The same things were measured in two ways. Each way mixes the same 7 hidden numbers, adds some noise and spreads widely along 4 directions of its own, which tell nothing about the thing.
Some things both ways: the first way, then the second way.
[ 22 -38 -33 -10  -4 -17  -8 -14  10   0 -31   5  -2  -2   8 -27  18  35
 -17   6]
[-11 -23  24 -24  -3 -17 -20  16  -2  -6  33 -19  10]

[  4 -54  -9 -14  24 -23  11 -15  -7 -12 -23  -8 -43   5 -14  -1 -15 -17
 -10  13]
[-25   0  -4 -11   5  17  35   2  -3  -3 -24  19   6]

[ 18 -19 -24   0 -34  -4  26  27  57 -12  -9  -8  -9 -13  35   3  -7 -21
  -9   9]
[ 33  -1  23  -9 -25 -20   8   1 -39 -16  33 -23 -12]

[-11  -8  -7  -8  -8 -28  24   0  36   7 -13  -2   1 -12  32   4 -19 -24
  -6  -2]
[-19  14  24  -6 -12 -36 -29 -27 -77  14  -8 -11  11]

[-27  12  -2  -9  27   4  42 -12  22   7   9 -15   8 -14   6 -18 -28 -15
 -18 -11]
[ -5  18   5  22  11   7  20 -42 -29  26  -2  -9  -6]

[  0  30  16  10 -29  10 -28  13 -41 -12  19   1  17  10  -1  15  17   7
   5  27]
[ 54  45   9  37 -24  35  -1   0   6 -24   5 -36 -16]

[-25 -13  -6  -5 -25 -41 -11 -11   6   7 -42 -27  12 -13  34   0 -12 -15
 -11   6]
[ 14   0  25 -17  -8  -8  -2 -45 -54  10  14  26  10]

[ 13 -33  22 -14  39   3 -32  -4 -53   7   6  15  13   0 -25  11   4 -17
   7 -18]
[ 57  14  26 -14 -23 -35  32  25 -28   0   2 -41 -12]

[ 16 -13   7   0 -32  -5 -18  -5 -29 -19 -14 -15   8  21 -26 -12  29  32
 -27  32]
[ 73  54  30  -5 -59 -13 -20  -3 -14 -16  27 -48  14]

[  7  36  -4   1   9  40   0  13  29  22  40  23  32 -10   7 -16  12  26
  10 -30]
[-96 -10  -2  20  36  40 -25 -46  13  20  36  20  21]

[ 19 -19 -22   4 -20   0  12   4  36 -23  -2   3 -39  16   2 -18   2  20
 -11  31]
[ 36   5  13  12 -18  15  18  33  22 -36  21 -18 -14]

[ 16 -14 -26  11 -14  -5  -3   4 -22  -3 -49 -10  30 -13   2  10  31  26
  -6  -2]
[ -9 -16  19 -16 -11 -24   4  -8 -19   6  44 -28   1]

[ -2 -22  -7  -1  -4 -28 -15  -8 -28   8 -45  -8  26 -14  11  11  10  -2
  -2  -7]
[-62 -63 -13 -26  42 -30   1 -15 -11  -5 -36 -25   6]

[ -4  11  -8 -17 -16 -22  -5  -8 -25   8  -7  -8  10  -6   5  10  21  16
  -7  10]
[ 47  26  23  -6 -12  18  19  11   5  11  33  -7  -2]

[ -1 -24   3 -25  29   7  22   4  16   4  13 -17 -24 -14 -11   3 -20 -35
  -5 -19]
[-67 -19 -11 -41  32 -18  52 -42 -12  29  10  59  45]

[ 24   7 -26 -16 -18   5  45  19  36  -8  12  -1 -15  -5   4   9  16   9
 -10  10]
[-20  20   2   6  -6  19   2   9   6  -5  15 -33   5]

[-33  14 -22   3   2   3   2  -4 -12  -8  -1 -29 -23 -17  24  -3 -22 -17
   0  14]
[ 42  28  -3  32  -8  31  36 -12  -3 -20   2  -4 -22]

[-14 -25 -27 -14  18  -1 -19 -24  43   8   8  -2 -32  -3  23 -56 -21  18
 -11  -2]
[ 54  -7  22  14  -8  -1  -7  26  13 -36   8 -26 -13]

[-17  -2 -23 -19 -25 -37  14 -13  17  13 -38 -30  19 -21  32  -9   5   8
 -24   0]
[ 47  -1  40 -32 -11 -33  12 -17 -37  22  45  -2   7]

Other things, the second way, with their names:
(389): [ 31 -30  16 -19 -18 -29  23  -1  -6 -32  10  -7  -1]
(836): [-19  19  16  25  -6  17 -40  12 -25   6  -4 -79 -27]
(59): [ 18  49  19   4 -15  10  16 -21 -29  25  22   9   7]
(921): [-26  -3   7   7  15 -30  -5  -1 -27 -10  13 -11   8]
(9): [-36 -58  -2  13  26  12 -11   3  21 -35  14 -18 -17]
(135): [  9  21  -2  50  -7  57  -8 -24 -12 -22 -16 -18 -27]
(639): [-30  -9   8  21  28  18   4   2   6  13   6 -10 -11]
(517): [ 32   1  24  10  11  13  20   0  -7   8  40 -10 -19]
(186): [ 24  23  20  -2 -19 -21  54 -34 -13  22  42  18  21]
(590): [-62 -32 -13  -9  19  -1  21 -31  12  -1  11   0  19]
(761): [-22 -21  17 -34   8 -37  -1 -17 -43  14 -11   7  17]
(760): [-68 -41   1   9  26 -35 -14 -35 -17 -11   6  22  22]
(373): [-53   1  11   7  18  33   0 -13   7  28  41   4   2]
(812): [-34  15   2  -5  -2  14  14  14  20  -5  29  -1  19]
(521): [-44 -12  12 -12  36  -4  28   5 -24  33  30  22   3]
(795): [-18  16  16  15 -17  -2  12  -5 -26 -10  49  10   0]
(906): [ 34  26  -1  32 -11  53   4   5  21 -30   3 -14 -15]
(618): [  3  32  11   7 -17   5  -1 -50 -32   7  12  13  20]
(358): [ 42  43   5  16 -13  16   7 -11  -6  -5 -13 -28   1]
(375): [-39 -39   4  -7  33 -23   0   0   1   7 -13 -24   6]
(42): [ 20  14  -4  29  13  27  40 -31  -4   0  -3   1 -14]
(200): [ 41  26  39   6 -18  -8  11   9 -60  12  13 -15 -27]
(715): [-15 -32  13   0  25  -2  58 -22   4  23  32  19  -6]
(861): [-56 -33 -33  18  46  -3  57 -10  49 -11  -8   1  13]
(666): [-14  -4  30  -3  -8 -15 -19  12 -17   4  30 -26  -1]
(741): [ 10  46  10  15 -24  25   6 -23 -34   3  13  -9  -4]
(587): [ 31  40  39   6 -38 -17  -6  -6 -63  25  34 -59 -22]
(485): [-12  23   5  -1  18  31  11  17   2  19   7 -10  -2]
(887): [-18  32  -5  25  -7  37 -10 -56   0   4   1  -2  23]
(593): [-55 -52 -21  15  64  20  35 -35  22  15  13   2 -11]
(73): [-60 -37 -26   1  33 -11  20 -28  10 -25 -22  23  25]
(913): [ -9 -40 -13  21  34  37  15 -21  39 -36 -24  31   0]
(400): [ 43  63  33  26 -21  40  25  24 -18  10  26  27 -13]
(29): [ -8  19   4 -21  -3   0   6 -19 -11  15  12  -8  25]
(888): [-25 -60  -3 -15  48 -18  36 -17  10   4   0   4   4]
(808): [ 23   9  10  30   2  32  40   7  23  -6  44   2 -19]
(914): [  6 -14  -1  20  25  54  25  -3   7 -10 -15  -4 -33]
(858): [-28  -3  17 -44   0 -29 -12 -21 -18  16   3  13  44]
(565): [ 26 -27  26 -11  -3 -24  38   9   2 -11  29  28   0]
(21): [-63 -17   3   0  49  23  -9   5  28  14  -7  27  25]
(623): [ 18  23  10  -7 -25 -15 -15  10 -15 -26 -24 -13  16]
(475): [ 19   5  26   7 -25 -33 -23  17 -57 -15  -7 -61 -26]
(706): [ 46 -13   9   7  12  15  63   8  30  -8  38  -1 -20]
(266): [ 37  19  29  23  -4  24   7  12 -29  10  22 -24 -37]
(184): [-16 -39   3 -49  27 -20  26 -35  -7  18   0  21  28]
(781): [41 28  4  4 -4 29 30  2 22 -7 19 10  6]
(349): [ -1 -14  19 -27   6 -21  30  -2 -21  19  47  -4   0]
(855): [  9  30  11   2 -30  16 -19  -9 -12 -18  24 -24  10]
(325): [  0 -12  20 -21  29   8  15 -14   9  29  57  18  15]
(155): [ 35  49  24  16   6  54  58  16 -10  37  37  23 -26]
(361): [-18 -32   5   0  36  31  34  -7  12   7  -3  36  -6]
(168): [-58 -29  -4 -24  22  -5  12   2   3  -2  19  21  21]
(456): [-42  -4  19 -10   7   6  -6 -16 -39  24  27   8   0]
(385): [-56 -33  -2 -32  36 -16  52 -13 -10  30  26  15   8]
(658): [ 40  23  44 -29 -14 -38  11   6 -44  29  25  -2  13]
(335): [-8  5  0 20 26 47 15 -8 19  8 -4  0 -7]
(893): [ 3  1  8 21 16 -4 18 10 16 -2  1 -9 -1]
(625): [  3  38  32   1 -25   9 -40   2 -49   7  21  -5   2]
(215): [ -6  23  11   9  11  13   1 -18 -27  13  -2   8   3]
(688): [  1   4   7  11  18  32  32 -17  27  11  15  25  11]
(481): [-22  -4  16  -8  24   5  15   0 -13  11  20  49  15]
(299): [-24 -18   3  19  21  17  14 -50   0  11  34   2  -2]
(526): [ 12  -1  -5   1  19   2  51   6  15   9 -19 -26 -11]
(63): [-18 -53  12 -40  57 -40  63   2  -4  35   1  48  16]
(411): [-25 -32  15 -28  26 -13  19 -27   6  17  33  50  35]
(391): [-46 -16   6  13  43   4  15   0 -11  21  -2  12  -1]
(86): [  7 -12  -4  -8   8  18  32  -4  -6 -16 -18   4 -10]
(697): [ 25  -1  29 -13 -14 -54  11  12 -38 -13   0   3   9]
(530): [ 23   5   6   4 -21  -4  31 -15 -15 -26   4  11   2]
(917): [ 29  24  12  21 -27  18  35   8 -12 -11  27 -21 -23]
(331): [ 68 -11  38   3 -14   5  47  23  19  -9  59   9 -21]
(548): [ 20 -11  -3  17  24  21  72 -30  10  -3  12  35 -15]
(289): [ 24  72  46 -12 -40   3 -39   6 -56  36  25 -35   8]
(776): [  5  30   9  -1 -41 -26  11  12  -5 -21   4 -32  18]
(909): [-12   9   8  36  11  29   5 -35 -26   3  23  10 -13]
(722): [ 23  45  -8  11 -43  -2   4 -33 -38 -15 -29 -74  -7]
(49): [-24 -23   1   3  20   4   9   9  23  -9  30 -16  -1]
(261): [ 17  47  47  -9 -24 -33   3  13 -62  25  33  18  11]
(690): [  9  32  13  29 -24 -22  21 -18 -56   1 -22 -18 -13]
(777): [ -4 -21  20 -16  27 -22  23 -19 -32  29  15   7   1]
(469): [-34 -47  -8  22  34   5  41  13  29 -24  -7  21 -11]
(318): [ 71  57  48  10 -62   2  -4  32 -46  -6  36 -50 -29]
(620): [ 42  -2  21   8  -8  13 -18 -13   1 -22   8 -10  -3]

Some of these things the first way, each followed by its name:
[-12  47   9  -1 -31 -23  31  12 -12  10 -14 -16  18  -3   0  47  20  -3
   6   4]	(526)
[ -8  21   5  14  18  26 -11  13  51  21  26  20 -21   2   8  -4 -14  -4
  38 -33]	(469)
[-23  15 -11  -4  44  33   1  -7  -7  19  23  -3  35 -31  16 -25 -18  -6
  -2 -34]	(593)
[ 13  -2 -25  -6 -36 -18  45  13  31 -11 -23 -13   8 -11  20   9  10   3
 -21  17]	(349)
[  5   3  14  -6 -15 -21  31  17  38   2  13  20  10  -2  28  20 -17 -37
   2   5]	(200)
[  3   0 -16  -2  -3 -22   1   3 -11  17 -28   8  26 -19  22  22  14   1
  10 -13]	(456)
[-22   5  -6 -21  26   7  21 -22  35  12  23 -10 -22  -1  -6 -41 -18  13
 -17  -8]	(688)
[  1 -42 -39  -8  41   9   3 -19  -2   0 -29 -24 -53  -8 -26 -15   4  21
   0 -15]	(776)
[-20 -49 -39 -27  33 -24   9 -19  16   5 -26 -30 -46 -29  25 -14 -30 -29
  -8 -11]	(86)
[  5 -21  16  -8  16 -18 -10 -13 -22  -6  11  28  -9  16  -6  -3  -8  -8
  -2  19]	(261)
[ 27 -29 -10   1  12   0   2  -8  15   3 -15  26  10   8 -11 -22  15  33
 -10  -5]	(666)
[-12 -23  -4   1  51  36  -4 -11   2 -14  38  14  -4  -7  10 -50 -44 -16
 -16   3]	(909)
[-20 -14 -42 -28  31  -3  29  -5  28   9   3 -25 -33 -36  29  -8 -25 -26
  -4 -16]	(741)
[34  4  5 -6  5  8 25 15 12  6 19 42 41  1 -2  9 19 10 -3 -9]	(836)
[ -9 -27   7  -3  21  -5 -40 -30 -26   8 -17  -3   8   9 -18 -38   2  27
 -13  -4]	(411)
[ 38  -2   9   1   5  24 -24  15 -36  -4  19  26   2  15 -36  22  39  21
  20  -2]	(812)
[ 29 -50  -6  -6  35  -1 -24  -6 -33   1 -12  26   0  -1 -16   2  12   4
   8 -13]	(318)
[-28  12 -13   6  40  29 -29 -14 -30  22  -5 -13  36 -29   8 -24  -4  12
   4 -38]	(299)
[ 14  16  36  26 -48   9 -22  40   5 -14   4   2   4  19  -5  36   7 -23
  23  12]	(530)
[  0   1  13  -6 -38 -47   7   8  17  16 -38  -5  18   0  16  33  12 -12
   5  -4]	(761)
[  3  -2  12  31 -21  20  -1   7  40 -22   6  12   0  23   2 -33 -15  12
 -11  24]	(760)
[ -9 -13 -27   6 -24 -17  36   1 -33 -30 -58 -54  -3 -13  -3  21   5  -8
 -28  33]	(722)
[-15  -4 -13 -23   4 -21  18  -8  51   8  20   6 -32  -5  32 -19 -26 -14
  -6   5]	(481)
[-19  26  18   3  36  34 -28   4 -34  29   8 -18  18 -14 -29  17  10  -5
  28 -51]	(186)
[-12 -20  -6 -22   7 -43   1 -27 -24  12 -33 -10   6  -5   4  -1   5   5
 -15   4]	(658)
[-10  13   4 -27  14  15 -22   4 -10  13  46  -5 -12 -10   3   0  -2 -14
  10 -13]	(781)
[  6  44   7  -8 -56 -16   9  13   4   6  11   3  48   1  20  11  28  19
 -15  18]	(325)
[  8 -18 -20  10   1   8  14  -2  -3 -12 -35 -21   1  -4 -15  -9  12  21
 -15   2]	(590)
[  3   8   3 -17  14  30 -22  16  17   5  59  13 -16  -6  12  -7 -10 -19
  16 -15]	(906)
[ -2   6  12   3 -33 -30  24   1  42   0 -12   7  -1  15  11   3  -5  -1
  -8  19]	(361)
[-13   0   2 -13  -8 -18  32 -11  18 -15  17   1  -8   7  17 -20 -26 -14
 -29  36]	(215)
[ 29 -15  -2  32 -34  13 -24  15  14 -20 -11  26  22  18   9 -18  15  28
  -5  23]	(9)
[-12  -1  -2 -16  44  21  18 -17  44  10  39  10 -27   4  -9 -43 -24   8
  -8 -15]	(893)
[ -5  28   3 -18  -4 -19  40   6  -5  -2  29  15   3  -3  15  28  -4 -22
  -2  21]	(155)
[ -1 -18 -25 -34  -1 -17  30  -9  10  -2  -5 -27 -15 -17   6  -8   1  -3
 -29   8]	(29)
[ 11  -5  10 -15 -36 -34   0   1  10   9 -25  -8   8  10  -5  15  27  14
  -8   5]	(858)
[  3  31  13  22 -12  38  27  17   6 -24  25  -5  -9  19 -28   0   3  11
  -6  22]	(861)
[ -8  27 -15   2 -29   5  31  12  35  -8   3 -18  -1  -5  16  -4  -1   5
 -12  14]	(706)
[ -4  -4 -34 -23 -15 -46  49 -24 -12 -14 -23 -10 -16   1  12  -2   9  20
 -36  49]	(485)
[-14  -4   7 -14  30  11 -12  -3  20  30  12  -3  21 -19   9 -12 -15 -16
   8 -46]	(888)
[-14 -51 -10  -5  25 -22 -10 -30   7  -8 -25  -7 -40   7  -1 -35 -27  -1
 -14  12]	(697)
